The first 7 rows are patterns. Each new row is the sum of 2 different patterns, raised or lowered, with some noise. Before adding, each is slid sideways (what falls off one end comes back at the other) and multiplied by a number that may be negative. Names go in the order of the patterns.
Known rows, each followed by the names of its patterns:
[ 30   5 -19   3  25   3 -11  -1   7  -3  -8 -19 -24  18   4  -6 -24 -17
 -22  -2 -16 -15 -33  -7  -6  -7  29  14  19   0  -1  -5  -2  -3   5   5
  23  -5   1 -10   5   2]
zon
[  1  -3 -25   6  27 -18  -1   0  32 -21 -33  -5  16   3   0   2  -8   1
  27  -8   0  33 -18  21  -5  -2   3  -3  17   2 -13  18   2  -2  -7  11
  -2  19  -3  -7 -33  17]
Guzoz
[  4 -11  -9   6 -11  25 -17  -2   5   5  -2  -6   2  -4  -5 -15   5  22
 -22  -1  -3   8  -2  18  18 -26  27   0 -10   0  -7  -4  -7 -17 -10   4
  -2  32 -10  10 -10 -22]
Sig
[ 20  -3   3 -11 -33 -13  -1  10  -6   1   3  -7  33 -19   9   5 -16   2
  -5  -5   2  -9  11   9   1  -2  30 -33  -1  -9   2   1  -2  -9 -15 -23
  -7 -13   3   0 -13   4]
sibim
[-24 -25   0   1 -14  20  -8 -26   2  31   6 -33   3   2 -13  -7  16   2
   6  33  15 -13  -1  -6   6   7  -5   4   8   7   2  10  -1  11 -10   2
   0 -17 -21   2 -28  -1]
daz
[ -3   2 -15   1   1   0  -4  10   2  10 -22   2 -10  -3   2  -5  -1  -7
   6 -24  -3  -6  -3 -24  -8  11   0  10  24   1  26   8   4  -2 -19  -3
  12   0   2  -3  12 -12]
dep
[-17  -6  -5  -7  -2   5 -14  -3  12  -1  23 -18  -7 -15  33   0  -1   9
 -11  -3  33  -3  23  -7  15   6 -12   0  26  -4   0   0 -12   0   2 -23
   0  -5  14 -12  10  -4]
gakul

New rows. What belongs after each?
[ 20   7  15  14   9  11  -5 -16  11   8 -11  31   8  -7   2  20   7  -3
  17  36  14  14   8  13  31  22 -23   7  10  33  47  36   9  12  23  32
   8  18 -14   4 -10 -11]
zon sibim
[ -6 -14   2 -20 -12  17 -20   6 -10   4  17 -23  -3   8 -22  -3 -14 -22
  -4 -12 -12 -17 -12   8 -14   0 -13 -19 -13 -13 -22  -5  10 -32  -9   2
  -4  11 -12  -1 -36  37]
Sig gakul
[ 60  33  20  11  22  11  21  24 -25  36 -10  23  36  25  -3  22  14  19
  11   8  -9  20 -31  53   6  20  22  14  -1  28  30  39  30  30  12  30
  29  14 -13  26   6  28]
sibim gakul
[  3  -1  17   8  24  13   8  20  13  -8   2  -1  -7 -22   8  26   2   5
  10  38 -23  11   3 -35  -6  11   1  11  -7   8  17   5  -2  24 -25  -4
  -1  -2  14   2  -2   7]
sibim daz
[-19  -6 -16 -20 -24 -10  -5 -22 -20  -4  -8 -10  16  19 -25  29 -11   5
  11 -13 -12  -3 -37  -9  12 -12 -18 -19  23 -20 -26   2 -12 -29  -9 -21
 -23 -32   0  -6  -3 -16]
Sig daz
[ -4 -34 -26 -27  -5 -18 -13 -33 -20   3 -35 -33 -24  13 -34 -41 -24 -10
 -13 -17 -21 -27 -17   0 -22 -23  14 -32  -1 -14  -8 -16  -7  -4  -5 -15
  -1 -16 -13 -33  -4  -7]
Guzoz daz
[  4  13  10  28  -3  42  33  43  15  39  21  44  49  34  21  38   2  25
  48  15 -20  16  42  24  39  37  24   0  22  13  -9  14   6  33  18  12
  24  21  19  16  13  23]
sibim daz
[ 12  23   3   6  10 -12  15  12  16   8  19   0  19   0  12  -7   7  18
   9   9   8  22  -1  20  -2   7  -7  17  27  22  22  39  19  50  21  18
  13 -20   2  12  12  13]
zon dep
[  2  13  19   8  19  39 -30  25   2   3  10   3   1  -5 -17  -3   3   9
  29  -8  18  15  -7  15  -5 -18   3   1  32  -7   9  13   7  29  -8  17
   9  -5   2   8  18  -5]
Sig sibim
[ -2  10  20   8  26 -10  32  11   3  -9  17  17  17  13  17   5   3   5
  30  -4  12  11  14  -9  -3  43   0  30   8  10  23  32  31  44  23  19
  24   5  26   8  28  12]
zon Sig
[ 25  15  31  35  26  19   4  13  18   4  22 -12  20  12  15  21  26  18
  10  16  39  14  -3  19  18  -7  34  25  27  22  32  26  18  26  30  26
  30  15  20  31  18   6]
sibim daz
[-38  -9  20  -9 -29  -6 -17 -17  -9 -13 -42 -11 -25 -22  -3 -24  -8 -14
 -12 -11 -24 -22  15 -28 -13 -12  10 -18 -21 -29 -23 -30  10 -49 -22 -17
   6  -4 -34 -10 -14 -16]
Guzoz dep
[ -3  17   1  -5   7  22   1   0 -20 -21  24  -1 -22 -21 -18 -13  22  -4
 -13 -37  -4  -9 -11  27 -16  28 -10  -5   5  -4  -1   6  -1  23 -14  -8
 -13   4 -24  47   2  -9]
zon sibim
[ 20  -7  -9  42  14   2 -31  20  22   2  -4 -32  19  -9   2  14 -19  11
   6 -24  21 -24  -4   1   1 -24  19   1  18 -13  -3   2  14   6  23  -7
  15   2  22   2  -4 -14]
Guzoz sibim
[-20  -3  -2  -9 -32 -40   0   7   5 -25 -16  -5 -13  16 -12 -37 -11 -58
 -26 -43 -24  -9 -14 -36 -13 -22 -22 -27 -14 -21   7 -22 -16 -52 -13 -11
 -18 -26 -16  -7 -12 -24]
zon gakul
[-13 -15 -22 -30 -10   7 -25  -5 -15  -2 -20  -3   5 -39  -5 -15 -26  -9
  -4 -12 -22 -37 -21 -13 -20  14 -43   2 -30 -37  -4 -26 -21  -9 -26   9
 -38 -23 -12 -12 -35  -1]
Sig sibim
[-44 -45 -20 -16 -31  10 -19   0 -10   9 -35 -17 -17   9 -18 -22  -5 -16
 -26 -40   2  36  -8 -46 -19   3 -14 -20 -19 -33 -12 -23 -58 -21 -19 -10
 -20 -39 -29 -49 -19 -20]
zon Guzoz
[ -5   7 -22  17  -1  -2 -13   4  -5 -12   3 -16  12   7   4 -39   1 -11
 -29   5  -7 -31  17 -22  -1 -30 -10   2 -10 -28 -26   5 -15  -1   2 -11
  15  -4  -5 -15  -6 -23]
sibim gakul
[  5  -5 -18  -3   1 -10   9   1 -14 -49   2 -17 -29 -35 -23   9 -31 -11
   1  19 -39 -42 -19   6 -18  -2  -9 -21  -2  12 -19 -13  22 -35   6 -23
   1 -11 -10   6 -11 -21]
Guzoz dep
[11 72 -8 38 22 24 22 14 37 19  5 23 28 40 -4 29 18 44 17 33 12 11 47 20
 -7 25 38  3 14  6 38  9 -6 47 25 32 13  3 20 11 34 20]
Guzoz Sig
[-30 -21 -36   2 -30 -18  -9  -9 -31   1 -19   9 -25 -24  -6 -28 -18 -19
 -10  -2 -16 -36 -22 -18 -36 -16 -22 -25 -23 -13 -40 -22 -35 -19 -22 -21
 -14 -40 -22  -4 -29  -4]
Guzoz gakul
[-8 16  3 17  6  9 25  3  0 14 11  4 18 20 14 33 26 19 20 27  9 16 17 18
 22 20 18 11 29 12  7 16 -6 27 20 23 -6 20 18 14 11 18]
dep gakul
[ 19  14   7   9  22   8  -7  12 -17  28  10  32 -23  10  23  15  20  32
 -20  29   4  17  -4  16   9  18   2  13 -10   6  46   9   8  42  15   6
  -4  18 -21   5  35  19]
daz gakul
[-21 -56 -26 -41 -25 -14 -22   0 -28 -23 -18 -34 -16 -23 -10 -25 -23 -53
 -19  12 -36 -40 -22  -5 -18 -12  -3 -30  16   1 -40 -22 -19  -2 -10 -11
 -23  -3  -7  30 -19  -7]
zon Sig
[ 27  12  -2  16  29  12 -27  18  12  13   3  22 -12  13  50  18 -17   8
  19  19  11  12  22  35  39  -3  15  17  41  21  32  14  15  13  41  -1
  17   2 -28   0  -2   3]
zon daz
[ 24  27   7  20  49  26   0  11  12  17  16   0   2  28  21  13  10   4
  11   5   5   5 -16  -7  12 -12  29   2   4  13  13   0  28   6  -4  18
  49  16 -11  11  17   5]
zon daz
[-53  18 -21 -30   2 -38   7  -2  -3 -36 -26 -23 -26  -4 -43 -14 -11 -28
 -11 -29 -17   6   1 -16  -4  -2 -17  -5  -2 -19 -13 -12 -13 -19  29 -11
 -11  -9  -5 -11 -13  -6]
sibim gakul
[  7   9  18   6  22   4  18  25 -15   1  11 -11  -7  18  11 -16   7  46
   4  23  21  13  -8 -11  -3 -11  -6  17   4  19  -9  -3   9 -10   0   2
   2  -4  13  -3  20 -13]
daz dep
[-24 -21 -23 -15 -15  -9 -24 -15  -8 -18  -3 -20 -14 -29 -20 -11 -13 -15
  -5 -19 -15   8 -17 -11  -7 -28  -9 -10   3 -18 -16  -4   6 -14 -26  14
 -29 -11 -31   0   5 -10]
Guzoz sibim
[ -9  -9 -31 -16   0 -23  -9 -62   7 -38 -21   9 -16 -12  -8 -20 -17 -17
 -28 -34 -16 -71  27 -13   2 -51 -21 -18 -20   5   3 -45  -6 -45 -14 -23
 -31 -28 -18 -48  -8   9]
sibim gakul
[-15 -36 -23 -11 -26  -8 -28 -17  -6 -22  -8 -23 -43 -17 -17 -14 -25 -11
 -17 -13  -3 -32 -28  -9 -27 -19 -33 -17  -5 -31 -12 -13  -2 -29 -17 -38
 -12 -25 -17 -18 -23 -23]
Guzoz sibim
[-14  -2   2 -29  -1 -15 -12 -26 -23   0 -17  -8 -42  -8  13 -15 -54 -29
  -9 -16  -3 -21 -47  -6 -20 -55  -3 -39 -17 -13 -27  -6 -35 -19   7 -21
 -19   3  -9 -14   1 -34]
Guzoz daz
[ -4 -11   1 -18 -26  19  -5   0  17  -8  17  -1 -11 -13 -20  -9  23 -11
   1 -13  -5 -15 -14  -7 -17  -9   9 -15  -9   7  -1   4 -30  -3 -17 -10
 -12  -7   5 -23  -1 -29]
Sig dep
[14 12 14 -5  4 15  7 15 18 -8 10 -1 15 -3  6 11 19 -4 16 12  9 19  9 11
 20 20 13  6 18 15 15 14 13  8  3 12 -5 14  9  3 19 -1]
dep gakul
